The same things were measured in two ways. Each way mixes the same 8 hidden numbers, adds some noise and spreads widely along 6 directions of its own, which tell nothing about the thing.
Some things both ways: the first way, then the second way.
[-0.13  0.47  1.26 -0.25 -1.39 -0.45  1.37 -1.28 -2.59  1.35 -2.41  0.37
  0.28 -1.46 -1.11  0.05  0.03  0.94  1.00 -0.81 -0.81 -0.05]
[-2.31 -2.25  2.61  0.07 -1.17 -0.45  5.73  0.23  1.28 -0.02 -1.11 -0.85
 -2.12 -2.54  3.49]

[ 3.04  0.11  1.30  2.45  0.91 -1.14 -0.12 -1.53 -0.60  0.69 -0.99  0.63
 -2.24  0.03 -0.79  1.78  0.01  1.56 -0.51  1.42 -0.37  0.58]
[ 1.47 -2.22  1.09 -0.05  1.09 -3.25  2.01 -2.82  1.07 -3.66  2.72  1.44
  1.49 -0.69  4.11]

[ 2.34  3.99 -2.42  0.80 -0.67  1.71  1.03 -2.23 -1.45  0.67 -0.50  1.05
  0.35 -1.32  0.30  0.21  0.09 -0.45  0.02 -2.00 -3.35 -1.11]
[-0.46  0.41 -2.57  1.04  0.22  2.09 -2.01 -1.12  0.86  1.51 -3.64  1.85
 -2.65  3.59  0.14]

[ 4.27  1.59  3.05  0.59 -0.20 -0.84  0.41 -1.13  0.38  0.85  0.97 -2.09
 -0.18  0.76 -2.72  2.33  0.01  1.04 -0.78  0.08 -0.10  1.51]
[ 0.70  1.02  1.03  0.68  0.13  1.89  0.22  0.02 -0.13 -1.79 -1.60  0.48
 -3.48  1.05  2.99]

[-0.25 -2.07  1.68  3.27  3.76  1.36 -1.57  0.62  2.99 -1.99  1.50 -0.09
 -1.22  1.27 -1.91  5.61  1.73 -0.06 -1.70  3.90  0.87  3.51]
[ 1.13 -1.10  1.34  0.40  0.79 -3.49  2.72 -3.29 -0.86  0.18  0.07  1.17
 -2.16  0.70  2.00]

[ 2.54  1.00  0.01  0.23  2.69  0.37  0.22 -0.84  0.25  1.16 -1.30  0.43
  0.49 -0.55 -0.54  2.94 -0.09  1.70 -0.35  1.03 -0.26  0.53]
[-1.42 -1.46 -1.57 -0.67 -0.09 -0.68 -0.82  2.99  0.64 -0.60  1.40 -2.45
  1.49 -1.11  1.30]

[ 0.90  0.39 -0.57  1.07  1.27  0.73 -1.09 -0.25  0.58  0.59  1.29 -0.74
  0.31  1.06  0.68  2.19  0.65  0.15 -1.41 -0.91 -1.90 -1.06]
[ 1.77 -3.30 -3.16 -3.48  0.58 -1.55 -2.63 -1.24 -0.33  3.16  1.24 -2.59
  0.39  2.06 -1.14]

[ 1.27 -0.11  1.64  0.32  0.93 -0.31  0.15  0.43 -0.65  1.38 -0.18 -0.25
 -0.41 -0.31  0.37  0.03 -0.40  0.73 -0.48  2.27 -0.62 -0.44]
[ 0.31 -1.84 -0.88 -1.05  0.05 -1.06  2.43 -0.11  0.68  1.36  0.66 -0.63
 -2.33 -0.71 -0.30]

[ 0.46  2.05  0.77  3.04 -0.32  0.27  0.96 -2.36 -1.27 -0.63 -0.67  1.11
 -0.75  0.77 -2.18  3.17 -0.93  1.10  0.86  2.18 -0.68  2.57]
[-0.20  1.08 -2.00  2.65  1.89 -0.37  0.45 -0.44 -0.36  0.65 -0.02  1.07
 -1.30  0.37 -2.24]

[ 0.31  1.46  0.30 -0.94 -0.47  1.04  0.81 -1.36  0.53 -0.18  0.93 -0.19
  0.60 -0.31  0.61 -2.00 -0.06 -0.85 -0.63 -0.41  0.14 -0.09]
[-4.68  2.42  0.23  0.43 -1.15  1.00  2.41  1.14  1.08  0.07 -0.57 -2.38
  0.00 -0.86  2.02]

[ 1.11 -2.14  1.33  0.32 -0.37 -1.75 -0.05  2.74 -2.71 -0.21 -1.10  1.02
  0.85 -1.40  0.62  0.39 -1.26  1.98  0.21 -0.77  0.46 -1.58]
[ 5.09 -5.74 -0.40 -1.58  1.67  0.28  0.50  1.23  1.19  2.94  1.75 -1.98
 -3.94  0.06 -1.42]

[ 3.57  2.87  0.41 -0.04  1.70  0.82 -0.34 -0.06  0.17  0.22  0.57 -0.99
  0.89  0.44  0.54 -0.29 -0.48  0.76 -0.72  1.45 -0.71  0.32]
[ 0.29  2.70 -0.13 -0.83 -0.85 -0.46 -0.03  0.50  1.97 -3.45 -0.38  0.30
 -1.50  1.29  3.26]

[ 1.61  3.01  0.04  1.91  2.55  3.14  0.77 -0.99  1.02 -0.90  0.75  0.39
  0.39  0.42 -2.38  4.48  0.48 -0.07 -0.25  2.27 -1.10  3.86]
[-1.69  1.21 -0.50  0.65 -0.50 -0.72  0.71  0.07  1.38 -1.45 -1.67  0.73
 -0.47 -0.05  1.53]

[ 2.59  0.99 -0.31  2.41  0.91  0.36  0.50  0.32 -0.86  0.56 -0.15  0.96
 -0.40 -0.67 -1.48  2.32  1.15  0.58  0.17 -0.79 -0.71  0.19]
[-1.26 -1.01  0.18  0.57 -0.83  0.88  1.09 -0.36  0.10 -1.76 -3.86  0.12
 -0.59  1.56  4.62]

[-1.57  3.53 -1.03  2.20  0.19  1.62  0.88 -3.18 -2.27  0.86  0.64  0.26
 -0.71 -0.65 -1.90  3.87  0.38  0.34  0.17  1.44 -1.71  0.40]
[ 0.19 -1.57 -1.20  0.44  1.13 -0.18  2.46 -1.34 -0.15  0.56 -0.52  1.45
 -1.05 -0.95 -3.07]

[ 1.63 -0.33 -0.45  0.95  0.05  0.58 -0.18  0.16  0.09 -1.98 -0.69  1.95
  0.65 -1.10  0.02  1.43  0.02  0.18 -0.30  0.68  0.15  1.77]
[-1.30  2.06 -0.42  0.87  0.82 -0.32 -2.05 -0.57  1.32 -2.84  0.85  0.71
  2.18  0.45  1.52]

[ 2.53  1.39  0.57  0.78  0.42 -0.41  0.08 -1.54 -0.24  1.14  1.01 -0.66
 -2.14 -0.50 -0.96 -1.11  1.75 -0.03 -1.03  2.53  0.75 -0.20]
[-0.94 -0.06  1.65 -0.18 -1.29  2.81 -0.27  2.27 -0.67 -0.49 -2.28  1.02
 -2.62 -0.25 -0.45]

[-0.02  1.90 -0.17 -1.43  1.69  1.77  0.60 -3.03 -0.01  1.35 -1.36 -0.33
 -0.17 -0.94  2.34 -1.21 -1.25  0.59 -1.29 -0.87 -1.53 -1.97]
[-1.65 -0.59 -1.63 -0.25 -0.09 -0.37  0.23 -0.10  0.01 -4.08 -1.27  1.89
  2.36  0.04  1.48]

[ 1.12  3.38 -1.36  1.46  3.74  3.62 -0.91 -1.25  0.43 -1.04  0.86 -0.19
 -0.62 -1.07 -0.87  2.52  2.04 -0.43 -1.57  3.35 -0.58  1.48]
[-0.47 -2.62  0.88 -0.17 -0.71 -1.98  1.66  2.42  1.66  3.29 -1.51 -1.36
 -2.56 -0.73 -1.54]

[ 2.65  2.49 -0.10 -0.15  1.76  1.87  1.33 -3.19  3.20 -0.73  0.61  0.23
  0.66  0.20 -0.96  2.51 -0.17 -0.12 -1.05 -0.79 -0.07  2.25]
[-3.58  0.98 -2.42 -1.13  1.46 -1.41 -0.78 -5.15  2.34  0.34  4.08 -0.95
  4.18 -0.45  1.99]

[-3.08 -1.30 -0.10  0.01 -1.87  0.98  0.73 -0.32 -0.81  0.18 -2.70  1.82
  1.66  0.44  2.51 -0.84 -1.49 -0.03  0.64 -3.02 -3.13 -0.75]
[-1.58  2.17 -2.03  1.59  0.03 -0.58 -1.82  3.94 -2.08  0.55  1.66 -3.77
  0.48  1.08  0.23]

[ 0.44  1.30  0.00  0.45  0.58 -0.61 -0.11 -0.44 -1.24  0.03 -0.30 -0.88
  0.36  0.00  0.15 -2.27  1.10  1.04  0.49  0.14  1.11 -0.72]
[-0.14  2.25  1.75 -1.17  0.38 -1.36  2.10 -2.47  0.49 -4.53  2.44 -0.77
  1.75 -0.47  3.20]

[ 3.05  0.93  1.24  0.62 -2.57 -1.39  2.57 -0.52 -1.57  0.26 -1.26  2.45
 -0.72 -1.15  1.12 -4.80 -2.27  0.78  0.52 -0.24  0.46 -0.23]
[-0.16  2.36 -1.51  1.54  1.44  3.09  0.17 -3.43  1.83 -1.19  0.18  4.01
 -2.64  1.35  0.44]

[-2.06 -1.61  1.02  0.32  0.72  1.22  1.36  0.75  0.11 -1.75 -1.98  0.62
  1.01 -0.53 -0.61 -0.25  1.50 -0.35  1.26 -2.74  1.12  1.41]
[-3.56  0.88  0.95  1.49  0.52  0.11  0.88 -0.46 -2.42 -0.57 -1.49 -2.85
  2.34  0.15  2.10]

Other things, the second way, with their names:
Z818: [-0.85 -0.33 -2.29 -0.57  0.34  1.92  0.42 -0.74 -0.01 -0.66 -1.22 -1.65
 -0.56  1.48  3.14]
Z5: [-3.61 -0.92 -2.85 -2.81 -1.02 -1.15  0.42 -2.61  1.83  1.00 -4.51 -0.97
  1.62  1.03  1.04]
Z391: [ 0.61  1.53 -0.93  2.61  2.10  0.93  1.62  0.40 -2.44 -3.80  0.09  1.15
 -1.06  0.44  0.73]
Z888: [ 1.91 -4.12  0.59 -2.42 -0.91  1.32  0.18  2.87  0.16 -0.73 -0.83 -0.33
 -1.76 -0.22 -0.27]
Z455: [-0.10  3.63 -0.64 -0.10 -0.50 -1.88 -0.42  0.78 -0.81 -0.43  1.70 -0.98
 -2.16  2.05  1.48]
Z58: [ 2.69  1.63  0.92 -1.53  0.62 -1.06 -1.77 -1.66  0.90 -6.00  0.48  1.75
  0.52  0.95  2.41]
Z498: [-3.98 -1.71 -0.43  0.23 -1.84  2.97  0.66  3.79 -1.50  1.95 -2.26 -1.95
 -0.84 -0.97  0.75]
Z351: [ 0.90  2.89  1.40  3.97  1.33  0.28  2.22  5.86 -1.68 -0.88  3.38 -2.43
 -3.72 -1.71 -1.03]
Z788: [ 1.28  0.36 -2.41  0.44  2.32 -1.10 -2.07 -4.08  1.73 -3.79  0.35  2.98
  3.19  1.37 -0.22]
Z77: [ 3.02 -5.66  1.68 -4.15 -1.43  1.07 -3.73  3.03  1.16 -2.88 -1.75 -1.13
  2.46 -0.65  0.12]
Z96: [ 0.05 -2.25  0.55 -1.79 -2.14  3.13  0.18  5.12 -1.02 -5.10 -3.81  0.48
 -0.34 -1.20  1.24]
Z99: [ 2.31 -1.30 -2.22 -2.85  0.16 -0.76 -3.51 -1.24 -0.62 -1.71  2.38  0.31
  0.78  2.02  2.02]
Z51: [-0.81 -1.36  0.78 -0.03  0.82 -0.62 -0.20 -2.16  2.40  0.50 -0.64 -0.52
  0.11  0.48  2.49]
Z26: [-0.23 -1.61 -1.79 -2.15 -0.50 -1.93 -0.04  1.91  2.23  0.59  0.36 -1.38
 -0.01 -0.92 -1.69]
Z899: [-1.34  2.92 -0.18  0.88  0.20  1.28 -0.08  0.44 -0.48  0.68 -2.18  1.08
 -3.04  1.25 -2.29]
Z241: [-1.27 -0.89 -1.29 -0.68  1.82 -0.84  3.32 -3.04  1.05  0.85  0.30 -1.92
  1.23 -1.81 -2.21]
Z399: [ 0.43  2.08  2.34 -1.36 -0.04 -1.61 -1.21 -1.91  0.15 -7.14  2.80  3.67
  1.50 -0.71  3.64]
Z448: [ 3.64 -5.11  1.06 -2.90 -1.15  0.51 -1.77  4.22  2.12  3.00  3.98 -1.51
 -4.12 -0.92  0.19]
Z760: [-0.34  3.40  0.83  2.27  2.14  0.62 -1.04 -1.15  1.19 -0.61  3.69 -1.03
 -1.26  0.93  3.17]
Z319: [-2.36 -1.77 -2.17 -0.20  0.79 -2.16  0.68 -2.13  2.46  0.48 -0.78 -0.40
  2.66  0.26  0.55]
Z340: [ 2.50 -3.55  1.39 -5.56 -0.65 -1.36 -2.14 -1.19  0.44 -0.93  2.55 -1.69
  0.71 -0.02  2.25]
Z123: [-1.82  2.59 -0.58  1.10  0.52  2.56 -0.26  1.38 -1.79  0.61  0.21 -0.74
 -2.12  0.91 -1.01]
Z701: [ 1.01 -3.03  1.77 -1.14 -0.60 -1.92  2.36  4.21  0.15  0.72  0.46 -3.91
 -1.44 -1.34  0.19]
Z224: [ 2.18 -0.97  0.59 -0.94  0.86  1.05  0.46  0.73 -0.32 -2.08  1.97 -0.39
 -0.69 -0.15 -0.35]
Z159: [ 2.31 -3.51 -1.97 -0.21  2.43  0.84 -2.53 -1.57  0.41  1.49 -0.34 -0.43
  0.34  1.45 -1.33]
Z368: [-4.41  0.85 -1.64 -0.08  0.34 -3.51  0.75 -1.99  2.55  0.95  1.11 -3.33
  3.88 -0.53  2.44]
Z579: [ 0.02 -0.06  1.49  0.73 -0.19  2.21  2.56  2.77 -2.48 -3.42 -1.06  0.34
 -2.40 -1.09  1.71]
Z292: [ 0.33 -0.57  0.71 -1.48 -0.36  0.50 -1.31  0.98  0.14 -3.05  1.10  0.76
  1.60 -1.16 -0.71]
Z187: [ 1.45 -3.47  0.90 -4.76 -0.64  0.31 -3.17  2.67  2.86 -3.44  3.28 -1.47
  3.88 -2.26 -0.57]
Z137: [ 3.01 -1.36 -0.20 -0.02  2.84  0.58 -3.11 -1.13 -0.73 -0.92  1.71  1.48
 -0.21  1.21 -2.67]
Z190: [ 1.55 -0.45 -0.91 -1.25 -0.11  3.65 -2.95  1.67  1.77 -2.95 -0.14  2.76
 -1.73  0.82  0.19]
Z422: [ 3.13 -0.88  0.93 -2.11  0.75  1.87 -0.49 -3.99 -1.05 -2.51  2.35  2.54
 -1.79  0.27  2.07]
Z644: [-4.61 -3.49  0.29 -2.14 -1.42 -4.18  1.31 -0.43  2.65 -0.08  0.23 -2.26
  4.95 -2.66  3.91]
Z89: [-0.11 -2.26 -1.54 -2.64 -0.28  0.54 -0.23 -0.09 -0.23  0.31 -1.65  0.86
 -0.25 -0.14 -3.12]
Z920: [ 2.35  0.76  1.15 -0.17  1.30 -0.57 -0.32 -0.56  1.82 -0.73  3.42  1.40
 -2.54  0.07 -0.59]
Z336: [ 1.32  2.02  1.85  2.08 -0.15  0.15  0.51  3.71 -1.93 -7.72  2.26  2.21
 -0.97 -0.35  4.82]
Z762: [-0.47  4.84 -2.49  1.18  2.52  2.39 -5.86 -0.74 -2.00 -6.80  2.30  1.36
  4.39  1.81  0.53]
Z444: [ 0.31  0.37 -1.42 -1.54  1.62  1.57 -2.18 -2.31  1.43 -6.35  0.95  2.09
  4.58 -1.10 -0.56]
Z404: [-1.12  0.92 -2.37 -0.29  0.52  2.69 -3.49  0.53 -0.20  2.29 -0.08 -0.78
 -1.18  1.94 -1.53]
Z423: [-0.88  1.05  1.37  1.58 -0.12 -1.78  2.11 -0.63  1.39 -1.60 -0.50  1.21
 -1.63 -0.25  2.86]
Z743: [-0.27 -4.00 -1.79 -1.36 -0.04  1.34  1.49 -0.59  1.17  2.43  0.20  0.44
 -2.60 -0.93  0.24]
Z458: [ 0.22 -4.24  2.22 -2.68 -0.81  2.45 -2.31  3.02 -2.28 -0.37 -0.84 -2.45
  1.82 -1.57 -1.04]
Z616: [ 0.40 -1.40  1.95 -1.01 -0.65 -3.53  2.73  0.84 -0.11 -1.68  1.11 -2.13
  0.59 -1.15  2.45]
Z125: [ 1.85  0.34  0.34  2.05  2.23  0.20 -0.28  2.81 -3.20 -1.71  4.04 -0.18
 -1.38 -1.38 -1.78]
Z908: [ 1.78  2.76  1.22 -0.32  1.15 -3.39 -2.26 -2.33 -0.54 -5.24  5.32 -0.07
  2.53  1.76  4.69]
Z945: [-0.04 -1.68  3.17 -0.93  0.76 -0.77  0.97 -0.54  1.34 -0.32  4.93 -1.78
  0.86 -2.52  2.27]
Z638: [ 1.82 -3.18  0.35 -2.23 -0.79  2.83 -1.44  0.78 -0.37  0.92 -2.58 -1.15
 -2.29  1.33  0.38]
Z928: [-1.49  0.15 -0.26 -1.25 -0.52 -1.98  3.34 -2.21 -0.19 -3.29 -2.56  1.82
  0.42 -0.30  1.36]
Z482: [ 1.70 -0.63  2.38 -1.41 -0.60  0.40 -2.14 -0.26 -2.48 -1.85 -1.26 -0.36
 -1.23  2.03  3.31]
Z728: [-0.93 -1.61 -0.91 -3.11  0.37 -3.00 -0.20 -5.13  4.30 -1.03 -0.77  1.55
  2.80  0.32  1.26]

Some of these things the first way, each followed by its name:
[ 1.64 -0.13 -1.95 -1.29  0.63 -0.30 -2.30  2.20 -3.75  0.63 -1.25  0.07
  1.44 -3.34  0.86  0.75  2.73  0.79 -1.23  0.53 -1.65 -3.45]
Z58
[ 2.52 -1.00  0.50  1.57  1.79 -0.69 -1.61 -0.82  2.06 -0.46 -0.10 -0.41
 -1.61  1.30  1.63 -1.01  1.07  0.59 -1.25  0.93  0.41  0.22]
Z908
[ 0.36  1.98  1.10  0.20 -0.26  1.87  2.30  1.08 -1.26  0.19 -0.25 -0.38
  1.48 -0.21 -0.79 -0.94 -0.11 -0.33  1.39 -3.30 -0.79 -0.01]
Z638
[-1.36  2.45  0.27 -1.48 -0.87  0.41 -0.33 -3.58 -1.42  0.97  0.59 -2.13
  0.25  0.56  0.98  0.16 -0.76  0.61 -1.16 -0.01 -1.27 -1.56]
Z89
[ 2.75 -0.23 -0.99 -0.07 -0.21  0.17 -1.58  0.12 -0.47 -0.44 -0.28  0.88
  0.23 -1.13 -0.21  2.53  1.35 -0.24 -1.91  0.62 -1.92 -0.10]
Z368
[ 0.60  2.19 -1.18 -0.87 -0.83 -0.16 -0.53 -2.68 -2.08 -0.41 -0.93  0.00
  0.79 -0.92  0.48 -0.01 -0.15  0.67 -0.47  0.36 -0.81 -0.50]
Z920
[ 0.07  0.80  0.93  0.99  0.66 -1.81 -0.84 -5.21  0.36  1.94 -0.26 -1.49
 -1.13  1.56 -0.54  3.89 -0.87  2.46 -0.99  1.56 -0.69  0.43]
Z336
[ 4.15 -0.20  0.04  2.51  2.11  1.02 -0.10  2.75 -0.47 -1.53  0.78  2.45
 -1.98 -1.90  0.94 -0.62  0.06 -0.07 -1.56  2.98  0.67 -0.13]
Z788
[ 1.71  0.95  0.74 -0.53 -1.56 -0.86  0.37 -1.87  0.05 -0.95  1.35 -0.12
  1.34  0.52  0.10  1.90 -2.71  0.95 -1.29  0.16 -0.30  0.63]
Z190
[ 0.80  1.33  3.50  0.49  1.88  0.28  1.65 -0.09 -0.01  1.07 -0.06 -1.35
  0.29  1.07 -1.27  0.45 -1.49  1.87  1.11  1.66  1.38  1.46]
Z96
[ 2.30  0.25 -0.66  1.70 -1.39 -0.85 -1.01  2.44 -4.19  0.07  0.64  0.78
 -0.58 -2.05 -1.29  1.73  1.60  0.19 -0.70  0.09 -1.81 -2.18]
Z77
[-0.91  0.21 -0.44  0.53  0.43 -0.60 -1.84 -0.74 -2.14 -0.12  1.08 -1.41
 -0.07  0.01 -0.18  2.52  1.09  1.21 -1.04  1.65 -0.73 -1.12]
Z701
[ 2.11 -0.12  2.97  0.53 -0.55 -1.00  1.62 -0.05 -0.33  2.30 -0.85 -0.60
 -0.82  0.30 -0.84 -2.05 -0.09  0.71  0.62 -1.16  0.28 -0.23]
Z422
[-0.67 -2.18  1.87 -1.70 -2.15 -1.84  0.49 -0.82 -0.19 -1.18 -2.30  0.48
  2.05  0.21  1.24 -0.46 -2.26  1.25  0.34 -2.86  0.75  0.52]
Z762
[ 2.84  1.89 -1.01  1.77  0.86  0.02  0.18 -1.24 -1.89 -0.47 -1.85  1.86
 -0.11 -1.02  0.23  0.74 -0.11  1.43  0.48  0.99 -0.40  0.71]
Z319
[ 2.59 -0.62  0.52 -1.22 -1.41 -1.04  0.60 -0.47 -0.17 -1.44 -2.11  0.85
  1.50 -1.25  0.23 -0.70 -0.19  0.59 -0.41 -2.59  0.67  0.81]
Z760
[-1.03 -0.34  1.21 -0.05  0.49  1.07  1.64  0.97 -1.70  0.84 -2.30  0.04
  0.38 -1.68 -0.88 -1.99  1.62 -0.03  1.45 -2.19  0.46 -0.29]
Z458
[ 4.99  1.95  1.71 -0.22 -1.26 -1.11 -1.57 -2.27 -0.31 -1.25  1.12 -2.01
 -0.38  0.91 -0.84  1.45 -1.10  1.01 -2.38  1.60 -1.12  0.57]
Z728
[-1.04 -0.96 -0.62  0.22  1.33  1.35  1.31  2.21  0.30 -1.12  0.03  1.34
  3.49 -0.51 -0.42  4.17 -0.29  0.24  0.72 -2.66  0.02  0.69]
Z818
[-3.14 -1.11  1.43  0.17 -1.13 -2.26  0.52 -1.34 -2.38  1.29 -1.79 -0.47
  1.59 -0.10 -1.34  2.99 -0.25  2.03  1.42 -0.25  0.19  0.19]
Z579
[-0.06  1.57  0.09 -0.17  0.87  1.43  1.51 -1.62  0.22 -0.70 -1.69  0.75
  0.87 -1.26 -1.21  0.82  1.16 -0.07  0.71 -1.25  0.94  1.70]
Z945
[ 2.34  0.47  0.20  1.11 -0.89 -1.24 -0.59 -1.49  0.19  0.61  1.13  0.55
 -0.29  0.60 -0.45  3.04 -0.96  0.87 -1.75  1.37 -1.66  0.18]
Z448
[ 3.08  1.22  0.10 -0.55 -0.55 -1.75 -0.73  0.31 -3.11  1.48 -2.52 -0.26
  1.90 -0.65 -0.15 -0.34  0.37  2.33  1.31 -0.16 -1.43 -0.54]
Z5
[ 0.41 -0.30  0.30 -0.23 -0.43 -0.21  0.37 -1.30  0.05  1.47  1.09  0.29
  0.28 -0.78 -1.22  5.15 -0.51  0.22 -1.89 -0.12 -2.20 -0.73]
Z743
[-1.49 -0.57 -1.00 -1.71  1.80  0.54 -1.47 -1.72  0.50 -0.38 -1.96 -0.43
  1.53 -1.54  0.07  3.12  1.82  0.17 -1.42  1.15 -0.41  0.62]
Z399
